The rows of a group lie close to one hidden flat surface of 8 dimensions, which may be shifted away from zero. Surfaces can cross.
In the rows, 128 means zero.
Known rows, each followed by its group:
[128  90 127 112 117 118 149 142  86 149 110 156 111 110 112 138 144  83
 147]  gerag
[ 92 117 127 121 148 125 121 143 107 127 102 153 117 134 104 132 116  90
 152]  relen
[122  46 190 119 181 172 128 116  92 186 160 147 158 136 179 120 138 112
  92]  nutol
[153 111 108 104 100 103 181 103  97 171 147 152 115 113 139  88 179 150
 105]  relen
[123  92 153 169 163 142 105 112 161  71 104 167 133 155 112 155  81  67
 165]  gerag
[131 100 137 158 126 120 106 123 131  79 176 150 155 110 118 167 136  40
 147]  gerag
[150 105  94 116 121 120 138 170 116 124 136 107 158 141  86 194 147 100
 124]  nutol
[160 157 122 138  79 135 142 152 103 162  93 148  76  74 163 137 152 137
 111]  gerag
[115 160 132  96 195 151 135 177  36 169 142  89 126 146 139 178 137 124
 134]  nutol
[ 85 118 130 133 142 144 104 143 144 169 142 122 184 142 152 109 145 153
  96]  relen
[128 181 122 158 121 136 119 152 120 138  77 125 102 117 149 152 116 138
 157]  nutol
[136  63 176  85 152 159 113 152 131 133  99  72 132 146  99 158  81 134
 141]  nurur
[176 133 111 130 117 120 151 131 106 104 138 140  99 115 120 163 142  97
 122]  nurur
[123 132 142 146 165 170 128 146 120 171  55 171  93 140 168 118 109 155
  98]  Sulu
[131 192 119 130 148 130 112 113 165  85 129  96 112 153 125 112  96 181
 116]  nutol
[ 91 112 104 130 176 148 128 168 123 176  95 170 155 168 129 129 138 134
  78]  nutol
[100  93 153 136 115 164  99 176 148 171  26 152 109 109 133 126  97 130
 123]  Sulu
[ 87 100 135  94  86 115 116 170 111 157  91 105 123  92  92 126 124 112
 165]  Sulu
[107 109 144 133  67 103 116 125 125 112 110 140 103  70 109 120 122  75
 189]  gerag
[116 110 174 117 147 144 133 116  87 146  91 149  78 112 145 111 103 106
 164]  zot
[142 177 139 142  99 115 128 116 123 110 105 102  86  99 140 131 108 137
 190]  Voka
[ 92 102 119 109 124  93 167 113  70 153 105 203  88 112 110  86 152  73
 164]  zot
[109 195  78 130 141 118 137 125 156 152 126 125 144 164 141  84 147 214
  74]  Sulu
[167 178 125 177 140 141 104 120 157  67 155 121 129 133 150 172 112 118
 124]  relen
[120 152  73 149 128 103 128 143 144  93 135 141 158 150  93 158 143 103
 134]  Voka
[ 89 126 159 126 115 120 124 101 103 157 137 152 109  89 158  73 137 118
 151]  Voka
[115 102 158  97  92 119 114 153 107 119  97  93 101  89  87 150 101  89
 191]  Voka
[144 156 174 132 190 162 119  93 124 125 166  79 138 162 174 127  96 175
 130]  nurur
[123  92 141 103 118 147 113 148 171 134  66 123 111 135 102 108  90 161
 101]  nutol
[102  54 160 122  95 125 127 142  93 179 129 143 149  84 132 134 153  68
 167]  nutol
[151 141  95 104  66  94 163 137 122 154 119  87 130 112 108 130 158 164
 148]  Sulu
[196 104 133 140 144 160 158 148  84 154 110 160 102 124 159 186 144 102
  99]  gerag
[151  45 164 127 153 143 128 100 164 101 117 133 149 167 104 140  88 108
 143]  Voka
[ 99 152 101  77 136  87 160 110  98 124 132 107 108 149  79  91 127 147
 165]  zot
[ 95 139 131 173 132 137 104 124 137 130 121 204 121 104 167 106 137  91
 108]  zot
[121 148 117 127  96 112 164 130  81 195  76 147  95 100 151 105 156 144
 164]  Sulu
[135 142  90 138 103 116 149 148 124 130  59 187  79 117 112 122 133 119
 115]  relen
[144 128 150 156 180 139 151 103  81 125  97 168  90 148 150 150 105  89
 185]  zot
[ 79 119 132  86 152 114 115 139 121 121 144  76 158 154  79 123 109 132
 161]  nurur
[ 90 168 122 143 127 122 112 152  90 139 126 143 117  99 139 137 140  93
 156]  Voka
[100 154  82 136 186 139 135 149 134 150  96 173 138 185 126 114 136 160
  69]  nurur
[244 121 125 133 149 157 174 128  98 129 122 127  96 147 154 196 133 140
  91]  gerag
[ 96 145 103 125 156 142 125 143 148 153  91 160 122 160 131  90 126 172
  72]  Sulu
[ 97 133 147 129 111 114 120  97 126 143 159 128 136 101 153  77 143 134
 141]  Sulu
[111 101 105 136 153 121 145 139 110 131  99 194 124 148 102 132 137  80
 127]  zot
[118 189 166 159 185 149 111  94  88 123 191 118 127 126 201 128 126 124
 150]  Voka
[143 125  96 106  75  90 151 131 125 107 114 152  93  98  86 117 143 108
 128]  zot
[137  82 116  72 168 110 166 131  78 117 151 116 132 166  64 154 131  91
 144]  relen
[138 136  94 136 167 141 157 139 118 161  77 187 107 167 143 120 136 153
  80]  relen
[126  84 135 107 136 128 125 163 103 111 115 123 129 129  80 178 114  64
 162]  nurur
[ 87 158 156 102 177 117 110  95 115 102 188  63 152 156 119 110 101 142
 178]  Voka
[123  67  80 156 196 133 155 153 109 141 121 216 180 193 105 180 161  56
  95]  relen
[109  72 133  80 115 144 103 209 104 139 110 124 122  99  78 173 129  77
  92]  gerag
[ 68 148 132  93 106  91 120 102 115 129 176 122 124  98 117  54 145 131
 140]  zot
[110  94 150 139 169 152 112 115 139 124 133 178 131 141 142 106 118 107
  88]  Sulu
[ 88  98 142 106 199 156 105 135 133 133 163 134 166 170 128 109 122 137
  61]  zot
[ 83 135 106 115 192 135 130 142 119 150 127 146 152 182 118 109 132 146
  95]  nurur
[116 204  90 136  99  80 154  99 118 109 119 138  88 116 117  90 137 141
 176]  zot
[119  69 164  70 126 136 144 144  68 162 103 143  79  96 111 112 126  98
 130]  nurur
[186 160 155 167 156 161 119 130 111  98 132 111 107 130 167 200 105 109
 146]  Voka
[ 94 124 106 104 164 124  99 145 165  75 135 119 147 170  66 127  99 126
 101]  nutol
[ 87  88 138 184  86 124  87 129 186 127 101 149 178 107 130 127 120  86
 173]  nurur
[118 135 114  97 138 107 131 121 132 108 169  80 158 152  94 127 127 149
 134]  nurur
[148  84 156 107 123 147 118 159 108 119 114 120 106 104 109 167 113  88
 128]  gerag
[ 99 118 114 161  59 105 138 137 131 189  72 166 136  85 145 104 161 119
 170]  Sulu
[171 126 121 139 201 156 142 141 111  94  99 147 106 184 112 191  95 102
 116]  relen
[172 184 130 148 156 146 133 123  94 116 186 120 118 122 179 165 152 132
  96]  Voka
[164 130 110 107 113 130 156 146 134 130  57 123  80 137 101 136 108 161
 120]  gerag
[128  90 161 135 118 127 121 130  88 132 168 116 147  97 134 168 142  61
 176]  nutol
[ 96 174  91 151 199 114 147 105  98 120 141 192 126 172 137 110 143 110
 127]  relen

New rows, each followed by its group:
[152 158 151  74 115 132 137 159  71 141 125  35  91 107 115 165 112 154
 170]  nutol
[ 90 152 153 142 134 147 104 138 116 164 105 124 122 107 173 111 121 141
 143]  Sulu
[ 77 164 152 127 160 155 111 149 104 175  66 136  91 125 160  97 102 160
 135]  nutol
[136 104 133 110  69 121 138 129 133 170 133 118 136  87 143  99 157 157
 107]  relen
[115  63 118 128 165 144 140 140 120 182 157 150 203 166 139 138 166 121
  82]  relen
[109 118 135  67 107 116 133 153 118 132  67  92  83 120  71 107  94 149
 152]  zot
[ 64 147 173 101 180 114 117 101  64 113 152 112 100 125 119  98  97  90
 212]  relen
[105 122 119 130  92  99 122 104 156 115 163 122 158 114 116  96 146 127
 143]  nutol
[100 164  98 185 122 115 139 128 101 177 140 172 163 115 181 129 183 110
 146]  nutol
[142 167 155 123 144 158 150 128  74 208 112 103 104 115 202 118 142 191
 125]  nutol
[ 90 153  88 147 111 115 121 161 142 162 101 138 159 130 127 127 152 140
 123]  Sulu
[ 90 168  50 127 100  78 152 135 136 156 140 146 164 144 108  90 184 158
 115]  Sulu
[ 75 125 104  97 127  96 122 133 127 120 171 122 158 132  87  98 149 119
 120]  Sulu
[212 147 106 139  70 120 158 127 135 110 112 129  86  97 132 155 142 141
 113]  Voka
[ 99 240  73 171 129 106 117 148 125 108 112 129 123 133 130 149 134 132
 165]  nutol
[128  79 131 108 106 137  93 156 193  98 130  92 163 135  83 143 107 136
  90]  Sulu
[ 98 139 141  97  94 117 112 170  97 131  83  84  92  88  89 147 104 106
 195]  nutol
[ 80 106 127 122 180 145  93 137 160 106 143 162 154 160 113 105 114 120
  65]  Sulu
[138 190  93 148 116  98 139 106 140  83 140 120 115 133 114 129 130 135
 159]  zot
[158 104 146 134 117 147 120 140 131 110 105 142  96 108 128 152 110 100
 121]  zot
[ 74  74 170 154 165 140 100 116 108 136 166 176 164 120 153 121 135  50
 144]  nutol
[122 169 123 138  57 107 140 121 127 186 101  95 125  87 164  94 152 187
 166]  Sulu
[ 85 151 172 119 188 153 119 136  64 157  97 135  82 126 155 117  98 117
 165]  nurur
[106 157 141  93 133 117 137  96 102 144 181 105 118 113 149  70 144 169
 115]  Voka
[ 79 124 106 133 116 101 129 133 115 131 100 183 115 116 104 102 139  84
 153]  zot
[176 120 122 153 137 138 135 115 133 101 153 174 119 128 144 150 138  99
  84]  zot
[155 132 108  83 122 121 140 152 119 112 146  82 123 134  88 156 134 142
 104]  Voka
[169  73 154 144 158 165 138 143 107 130  77 187  91 132 138 168 109  76
 110]  zot
[ 62  88 186  82 124 133  74 134 133 113 159  92 135  94 103  90  95 105
 141]  Sulu
[ 82 118 100 106 154 110 138 141 109 138 132 159 141 152  93 107 145 110
 114]  gerag
[116 126 104 152 107 129 107 154 170 132 119 121 172 132 124 145 138 138
 112]  Sulu
[116 125 153  83 153 160 113 146 134 149  88 106  95 137 124  98  93 186
  83]  zot
[ 91  89 161 158 103 135  98 149 110 134  98 183 113  73 137 142 123  37
 170]  gerag
[116 163 111  87 140 131 127 154 126 142 114  86 119 145 111 115 121 189
 100]  Sulu
[ 56 129 111 148 141 134  90 164 147 144 107 157 163 135 124 120 129 110
 114]  Sulu
[141 102 116 143 190 152 146 145 104 136  90 182 121 172 123 164 124  96
 109]  relen
[ 87  67 148 107 103 122 123 122 140 168 122 152 144 108 126  71 140 126
 117]  nurur
[145 140 110 121 153 140 150 114 111 159 175 166 131 137 172  94 172 166
  29]  Voka
[121 162  96 136 137 137 118 160 159 127  79 138 120 151 116 131 114 162
  92]  relen
[111 116 130 171 128 133 114 112 151 132 131 167 154 125 155 115 136 108
 128]  nutol
[165  84 116 154 102 129 128 156 136  99 100 164 122 111 100 193 128  52
 135]  relen
[ 83  92 153 150 166 153  92 150 130 148 132 142 177 140 144 147 120  92
 134]  relen
[187 116 115 138 123 114 172 103  94 107 145 173  95 119 130 152 151  81
 133]  relen
[166 100 156 115 165 159 130 126 127 122 136  98 129 153 133 157 105 138
 113]  nurur
[121 152 100 121  89 118 138 139 135 143  74 182  68  96 127  76 137 149
  87]  zot
[196 113 140 110 134 150 142 133 120 109 118  99  97 137 118 174 105 137
 115]  relen
[130 102 136 152 144 146  84 148 158  59 166 135 160 131 107 180 109  62
 112]  gerag
[112 103 136 107 122 159 110 183 147 163  34 123 103 129 107 131  94 158
 102]  Sulu
[ 84 126 150  84 167 141 103 131 130 120 149 113 122 139 113  88 106 146
  95]  Sulu
[145 153 133 133  81 117 127 121 133 107 108 135  78  84 130 115 120 127
 141]  zot
[130 113  93 152 153 126 125 146 145  99 134 153 166 165  99 170 131  91
 116]  Voka
[165 168 133  94 111 122 136 139  79 116 187  71 103  92 136 158 148 137
 123]  Voka
[ 99  95 120 130 175 150 114 160 128 131  98 182 133 155 115 134 119  98
  85]  Sulu
[140 139 110 164 170 152 122 144 109 127 169 176 152 140 165 170 160  89
  68]  gerag
[182 126 155  80  91 121 155  87 128 123 148  73  87 103 132  93 119 189
 124]  Voka
[118 110 127 133 106 128 132 133 117 139 100 200  89  93 138  99 145  97
  98]  zot
[137  92 173 103 122 128 157 115  50 169 128 137  87  88 147 125 140  90
 169]  gerag
[148 159  85 198 150 158 105 168 172 106  96 197 137 150 150 176 132 110
  60]  gerag
[172 145 111 140 108 137 154 142 114 148  87 154  88 114 148 143 141 142
 110]  gerag
[132  79 119  76 136  96 167 119  77 119 167 121 129 135  72 138 149  80
 156]  relen
[170 158 122 116  86 107 148  94 139 127 176  72 134 113 141 112 145 183
 131]  nutol
[ 81 119 120 125 109 117 118 155 100 152 128 166 126  91 124 120 157  80
 130]  gerag
[124 149  91  73 147 106 150 155  78 142 189  65 160 151  93 155 164 147
 118]  nutol
[ 78 119  98 124 141 119 113 117 182 121 139 174 157 156 110  63 137 152
  61]  Sulu
[134 122 155 111 133 162 114 151 152 143  48 113  85 130 127 117  78 177
 113]  nutol
[130 151 147 108  79 119 140 107 128 174 114  90 104  93 157  74 132 198
 143]  nutol
[ 83 165 131 117 138 128 105 138 143 118  99 115 107 130 114  98  96 152
 140]  nutol
[158 163 152 115 180 170 131 142  99 146 117  87 103 151 161 155 107 175
 106]  nutol
[115  63 171 100 122 139 124 128 106 176 163  96 165 110 145 119 142 124
 133]  relen
[ 80 108 162 101 175 150 126 114  97 175 133 173 105 126 164  55 130 141
  81]  zot
[ 66 132 169 114 184 126  97 106 111 107 168  84 157 154 116 116  95 109
 195]  Voka
[152  76 115  90 126 115 156 128 118 122 131 141 118 138  84 131 136 111
 109]  Sulu
[144 158 161 121 192 160 124 107 110 123 151  92 116 159 161 131 100 166
 124]  relen
[111 123  88 120 118 106 108 154 174  70 120 119 146 148  54 147 110 108
 126]  nutol
[141 179 121 162 185 128 124 108 113  61 157 146 112 155 130 162 108  86
 153]  relen
[137 113 171 108 127 133 115 115 103 102 182  98 121  99 130 139 121  96
 145]  gerag
[ 92  95 139  97 114 107 127 112 143 126 112 117 131 132  88  82 109 132
 164]  Voka
[158 119 105 177 161 144 144 126 130 136 139 192 153 155 162 158 158 102
  87]  relen
[129  71 199 136 121 177  79 142 162 126  93 114 121 103 147 142  79 118
 121]  Sulu
[141 127  90  99 110 118 128 160 164  97  93 110 115 146  64 140 109 148
 104]  gerag
[113 189  97 175 159 141 130 114 152 152 103 184 127 157 180  88 141 178
  81]  nurur
[133  75 138 124 169 154 144 124 108 184 163 149 174 154 168 127 164 134
  71]  nutol
[ 78 158 113 117 156 102 111 122 129  91 166  84 165 163  83 131 114 119
 179]  Voka
[ 74 130 125 158  56 110 106 118 188 166 103 138 159  90 152  59 145 168
 136]  Sulu
[186  91 185 137 122 171 135  95 135 156 118 140 100 105 193 110 117 156
  92]  nurur
[211 212  74 152  93 107 155 116 153  77 131  94 103 138 120 167 135 171
 127]  Voka
[ 77 168  98 161  85  96  98 142 152  94 110 163 120  94 109 114 134  89
 153]  relen
[127 149  65 122 111  94 161 123 136 144 142 159 143 143 119  98 176 157
  80]  relen
[156 128 146 102 145 117 140  75 151  89 174  70 136 162 114 111 102 171
 141]  Voka
[ 73 187 150 168 125 138 107 126 100 188 115 133 130  97 202  97 141 145
 171]  Sulu
[100 141 124 114 182 136 128 147  87 134 143 134 127 147 126 139 132 112
 117]  Sulu
[142 159 153 156 117 135 115 112 132 106 111 133  89  99 153 130 105 118
 161]  zot
[137 106 114 144  94 102 146 120 116 139 152 145 154 108 127 141 165  90
 156]  Sulu
[112  93 154  84 131 103 120 101 106  97 223  85 156 117  97 117 135  91
 153]  zot
[141 173 128 145 111 133 148 126 102 190 110 117 116 110 188 119 153 178
 135]  nutol
[193  91 149 120 174 168 137 143 115 108 121 108 125 162 119 201 100 113
 113]  relen
[131 171 118 137 124 108 142 107 103 105 116 164  71 110 131 110 125 107
 154]  relen
[104 155 122 166 117 144 122 156 123 185  63 148 125 116 171 130 136 146
 143]  Sulu
[ 70  83 147 146  96 122  97 142 131 149 116 159 151  87 127 112 135  73
 163]  Sulu
[106 102 153 142 100 114 100 104 153  98 151 132 142 102 121 109 116  90
 165]  nutol
[133 137 135 186 124 104 134  53 146  97 181 161 152 127 165 100 141 104
 167]  Voka
[131  94 148 163  71 151 112 131 192 166  50 152 129 101 160  98 114 163
 115]  Sulu
[110 195 117 104 140 129 128 123 129 155 132  84 119 139 149  83 127 218
 103]  Sulu
[177 101 154 140 152 149 124 107 138 100 174  99 157 148 142 170 118 115
 124]  nurur
